The first 5 rows are patterns. Each new row is the sum of 2 different patterns, raised or lowered, with some noise. Before adding, each is slid sideways (what falls off one end comes back at the other) and multiplied by a number that may be negative. Names go in the order of the patterns.
Known rows, each followed by the names of its patterns:
[  7   1   0   0   6   2   7  -4  -6 -11  -1  -9   4  11   7  -9   2  -6
  -8  -6  -7   0 -10  10   2 -10   2   9  10]  (0)
[ -8  12  -7   3  -1  -4   9   2   2   4  -9  12   3   2 -11  -8   4   4
  10   8   3   3   2  -8   3   4  -8   7   6]  (1)
[  3  11 -11  -2  -4  -1  -9  -5   5   1   7   0   9   7   8   7  11  -8
  -2  -8  10  -9   8  -6   7 -11 -10  -5  -4]  (2)
[  5  -9   8   6   6   3 -11  -3   0  -2  10   1   9   5  -7   7   3  -8
   6   2   3   8  -8  -9   2  -4  -2   7  -9]  (4)
[  8  -7  -1   1  -5   1  -4   7   6   6   6  10   2   4  -3   0   4   4
  11  -4  10  -2  10   1 -11   7  -6   3  -4]  (3)

New rows, each followed by the names of its patterns:
[-27 -10  -4 -18   0 -20  -3 -25   2  -6  -7  -5 -20 -10 -17 -18  -8 -15
 -13  -8 -21  -2  -8 -21 -10 -19  -5 -14 -15]  (4) (3)
[ -7 -10  -3  10 -19  -2 -14   2  -5  -3   2 -12  -1  -4   1  10   3   8
   8 -15   0  -8  -2  -5   4  -7   8 -19 -19]  (2) (4)
[ 9  8 13  8 21 15  1 12  8 14 16  6 -3  5 -3  5  7  3 18  6  8 15  9  4
 -6  0  7 -1 23]  (0) (4)
[-1 10 11 11 14  8  3 25 12 19 20 11 16 -1  8 25  2 17 18 16 29  3 18  2
 21 30  7  0 -6]  (0) (1)
[ -2 -14  -1  -8   1   8  -8  -4  -1   0  -8   1 -13   7  19  -5  10   1
   0   3   4  10  -5   1  -3   3   4  -1  -4]  (4) (3)
[ -1   4  -3  -1  -5   6   2   7  -4  -2 -22  -9 -19   6  -4   7 -17   2
 -18 -20 -14 -15  -3  -5  -6  -5 -17  -4  -4]  (0) (2)
[ -7 -20  -4  -9  -3  -1  -6 -12  -9 -18  -1 -12  -9   5   4  -3  -5   2
 -20  -2  -4  -2 -20 -20 -17 -11   2  -5 -13]  (0) (4)
[-4  9  6  7 16  9 10 10  7 -2 -7  9 17 20 22 11 18 16  8 17 22 -6 13  7
 10 12  7  7 14]  (1) (2)
[ -6  10  -7   3   2  10   9  10  -4   1   1   3 -10   4   5  12  13   2
  10   6  -5   0   5   7   1   0  -3  -3   7]  (1) (4)
[  1  -9   4 -17  -4   4  -3 -10  -7 -23 -13 -18   1 -24  -4 -20   1 -16
 -12 -14  -8  -9  -6 -25  -5 -16  -7 -12 -10]  (0) (2)
[-21   2 -19  -6 -11 -14 -20  -8 -13  -6 -15 -15  -9 -11 -11 -20 -20 -27
 -20 -17 -11 -13 -10 -16 -24  -2 -25 -14 -15]  (1) (3)
[-2  4 -3  8 16 14 18  4  3 10 -3  3 13  9 13  7  8  5  4  5 -9 -4  7 -6
  4 -2  6 -4 12]  (0) (2)
[  0  -5   3 -12   9  16   2   0  10  -9   5  -9   0   2  -9  20   7  -4
   9   4  21  11   5  -7  -4  12   9  18   6]  (0) (1)
[  9   0   7   6  -2   5   9 -14   3  -2   1   2  -1  -3   4 -12  -1  -4
  -3   3  -1  -1   0  -4 -11 -15  -2   6   8]  (1) (2)
[ -5  -6   1  -3   7  -2   1  -1 -14   7   1  13  -1  14  -7 -11  -6   5
  -2   3  13  10  11   4  16  -8   1   7  -2]  (0) (3)
[-19  -4 -19  -4 -12 -14 -20 -18 -20  -5 -14 -12 -13  -1 -12 -17 -22 -24
 -13 -19 -17  -7 -10 -15 -17 -10 -11 -10  -6]  (1) (4)
[  3  -3   0 -14  -3   6   0 -16  -7 -12   2  -4 -13  -6 -11  -9  -4   6
   0  -5   3 -12 -14 -14   9  -3   4   6   7]  (0) (3)
[-14  -9 -15 -25   8 -19  -9 -12   8   0 -19 -15 -26 -18 -22 -20 -20 -10
 -24  -6  -1  -8 -26   4 -28   1 -20   1   2]  (1) (2)
[ -5 -15  -4  -8  -3  -8   1  -3 -14  10  -5 -10  -6 -19  -3 -20   1   6
 -19  -4  13   0   2  -5 -11   4  12  -2   7]  (0) (4)
[17  8 19 -6  7 11  3  6 -4  2 14  5  8  2  1  8 19 12 22 12 12 12 -3  9
 12  2 10 14 21]  (0) (4)
[-1 -5  3 -5  5  0  1  9  1  7 -7 -9  4 -7  7 -4 10 -2 -7  4 -3 -7  0  4
  5  9 -2 -2  2]  (4) (3)
[-2 -1 -4  9 -1  7  5 19 17 14  7  6 -1 21  0  9  8  6 11  6 -2 12  8  6
 12 20 21  5 15]  (0) (2)
[ -6   0   8  11  10   3   8  -8 -14  -8   8 -20   9  -4  -6  -3 -21  -5
  -9  -5  15 -12  -4  -4 -15   0  -5   2 -14]  (1) (2)
[-10   0   9   5  -5  13 -11 -16   0  -5   2   0   6   7  -5  -4   4 -13
   5  -4  -7 -11  -1   0  -6  -5 -11 -14  -6]  (0) (1)
[  4  -4   3   7  -7  -5   3  12   0  -7  11   1   5   0   7  11   5  18
  16 -12   4   3  22   1  12  -2  11  -1  -4]  (0) (2)
[  0   8   5   8   0  13   1  24 -11  -3   3  16  19  15  -3  -2  -2   6
  -1   3  20   7  10  17  10   9  24   4  25]  (1) (2)
[  3   5  15 -11  -7 -14  -2 -14   0  13   7  -4   2   1  -2   0  -2   8
 -16   7  -4  -2  -5  13   4  11  -7  -7  -4]  (0) (2)
[ -9  -4  -2  -9  -8 -10 -14   0 -17   1 -16  -6  -7   1   0   1 -14  -7
  -7  -6 -19  -7  -3   3   6  -7   1  -2 -13]  (1) (4)
[ 15  12  11  12  11   6   9   8   5   6   0   8   3 -10  18   5  15  -4
  19  -5  11   2  13  16   9  15   8   1  19]  (2) (3)
[ -5 -14 -14  -7  -9 -14 -12 -23  -6 -15  -3 -16 -11 -14  -2  -8   0 -13
  -2  -2 -12  -6 -10 -25   1  -5 -13  -1 -10]  (1) (2)
[ -1  -4  -9  -6 -15  -3 -11  -7   3 -11  -9  -6  -4  -3   4  -9   5 -17
  -2  -8   4 -11 -10 -12  -2 -16  -6 -10  -3]  (2) (4)
[ -6  -3 -11  -3 -11  -4   2 -15   2  -5  -2  -5  -7   1  -3  -1  -2  -7
  -9 -15 -17  -1 -16  -5   7  -5 -13  -5 -15]  (0) (4)
[ -1 -14 -12  -9 -14   9 -10   3  -4  14   0 -19 -15  -5 -14  -1   0  -1
  10  -7   2  -6 -12   0   1 -24  -7 -13  -4]  (0) (1)
[-18 -20 -15 -10  -8 -15 -19  -7 -19  -8 -26 -15 -19 -18 -14 -13  -7 -12
 -15 -20 -22 -14 -27 -15  -7 -26 -11 -14 -18]  (1) (4)
[  7  -5  -7 -16 -16  11  -6   2   5 -10  12  -2   5 -25 -15   7  -4  -4
  -7  -9  -4  -4 -13  -9  -4 -20   4   5  -4]  (0) (1)
[-18  -4  -2  -1   2  -3 -12  -3  -8   4  -9   1   6  -7   8   0  -2   8
   5   4  11 -15 -11  -7   3 -11   9 -14   7]  (2) (4)
[-26 -14 -15 -20 -12 -22  -7 -18 -18 -17 -14 -13 -16  -9 -15  -7 -26 -17
 -13 -17 -12 -11 -19 -17 -25 -14 -15 -18 -15]  (4) (3)
[ -2   2  -9 -10   7 -10  -6  -2 -21  -8  -9 -11   2  -6  -2 -14  -7  -1
 -23 -13 -12   5  -6  -2  -8 -22 -12   0  -1]  (0) (1)
[  1   3  -1  11 -10 -11   3  -9  -1 -15  -4  -8   0   8   8   4   7  -8
   7 -18 -10  -3  -1 -13  13 -14   2 -15 -18]  (2) (4)
[  2  17   2   4   2  14   7   3  -5 -10 -10  -7 -14  -2   6  -1  -1   5
   2 -15   3 -13   6 -15  19  12  -4   7   8]  (0) (2)
[ -3  -4  -8   5   0   5   4 -14  -2 -10 -13  -6   0   6   8 -18 -13  -7
 -14 -10  -3 -14  -7  -6   4  -5   3   4  -8]  (0) (4)
[  7  -6  -6   5   0  -4  -1 -10   6  -3   7  -5 -14  -1  -4   5   2   6
  -1  -6  -8 -12   5  -7   9   9   8   8   7]  (0) (3)
[-2  7 -3  4 13 12  7  9 10 -6  8 -4  9 -8 -2 -3  5 15  4  2 -1 -1 -2 -1
 -6 10  7 -2 17]  (4) (3)
[-12  -8  -6 -11  -8 -16   7  -3  -2  -4 -17  -9  -5  -9   6 -21 -15 -18
   1  -7  -9  -4 -11 -22  -8 -16 -16  -5 -16]  (0) (1)
[-11   4   3   0   1  -4  -1 -20 -10  -9 -19 -10  -3 -17   6 -13  -8 -12
 -20   5 -14  -2 -12 -17  13 -10   0 -19 -10]  (1) (3)
[15 17 21 21  5  7 -2 11 -2  9 14 11 -4 21  9 13 -1 14  6  9 14 23 13 18
 22 18  8 20 13]  (0) (2)
[  4   8  11 -12  -3   0   1  -4  -9  -1 -10   4 -10  11  16  14  -3  11
 -14 -11 -14   3 -10  -2   2   8 -21 -10   2]  (0) (2)
[ 5  9 13  3 16 17 16 17 15 11 -5  0 14  6 22 18 15 18  3 18 -4  5 23  3
 -1  6  0  8  8]  (0) (4)
[ 10  -7  -1 -10 -22  -9 -16  -8   9 -19  -9  -1 -12 -12 -10  -9   3   8
  -7   4   0  -7   7  -3  -3 -15 -16  -5 -14]  (2) (4)
[-12  -2  -6 -11  -9 -19 -13 -16 -12  -3 -13 -10 -11  -2  -8  -7 -17 -14
 -21 -10  -1 -13   3 -10  -7  -7  -7 -10  -2]  (1) (3)
[-1 18 17 11 16  4  7 16 16 21  6 11  8 28 17 15  5  1  3 10 18 14 20 13
  3 20  2  6 25]  (1) (4)
[  9   5   6   6   2  -7   5   7 -12  19   8  -1  14   6   4  12   2   2
  11   2  11   3   8   5  -1   6 -13   5  13]  (0) (4)
[ 15  -2   1 -16 -21 -14  -9  -2   7  -7  -6 -10   4 -17 -12   9 -11  11
  -6   7   8  -3   2   6 -13   2 -20   5 -12]  (1) (2)
[ -9 -16  -9 -14   5   7  -9   2 -16  -2 -17  -4   4 -12  -3   3  -8 -10
 -11 -16  -1  -1  -7  -4  -1 -11   1 -12  -2]  (4) (3)
[-14   8   1   4  10   6   2   6  -6  -8  10 -16   4  -7  -2  -3  -1   2
   7  -9  19 -14   4  -5  21  18   3   1  -9]  (1) (2)
[  8  13 -10  -1  -7  -3  -1  -2   1  -6 -15 -15  -8   4   2   4  -8 -14
  -6 -12 -13   1  -7  -5   9  -8   1  -1  -5]  (2) (4)
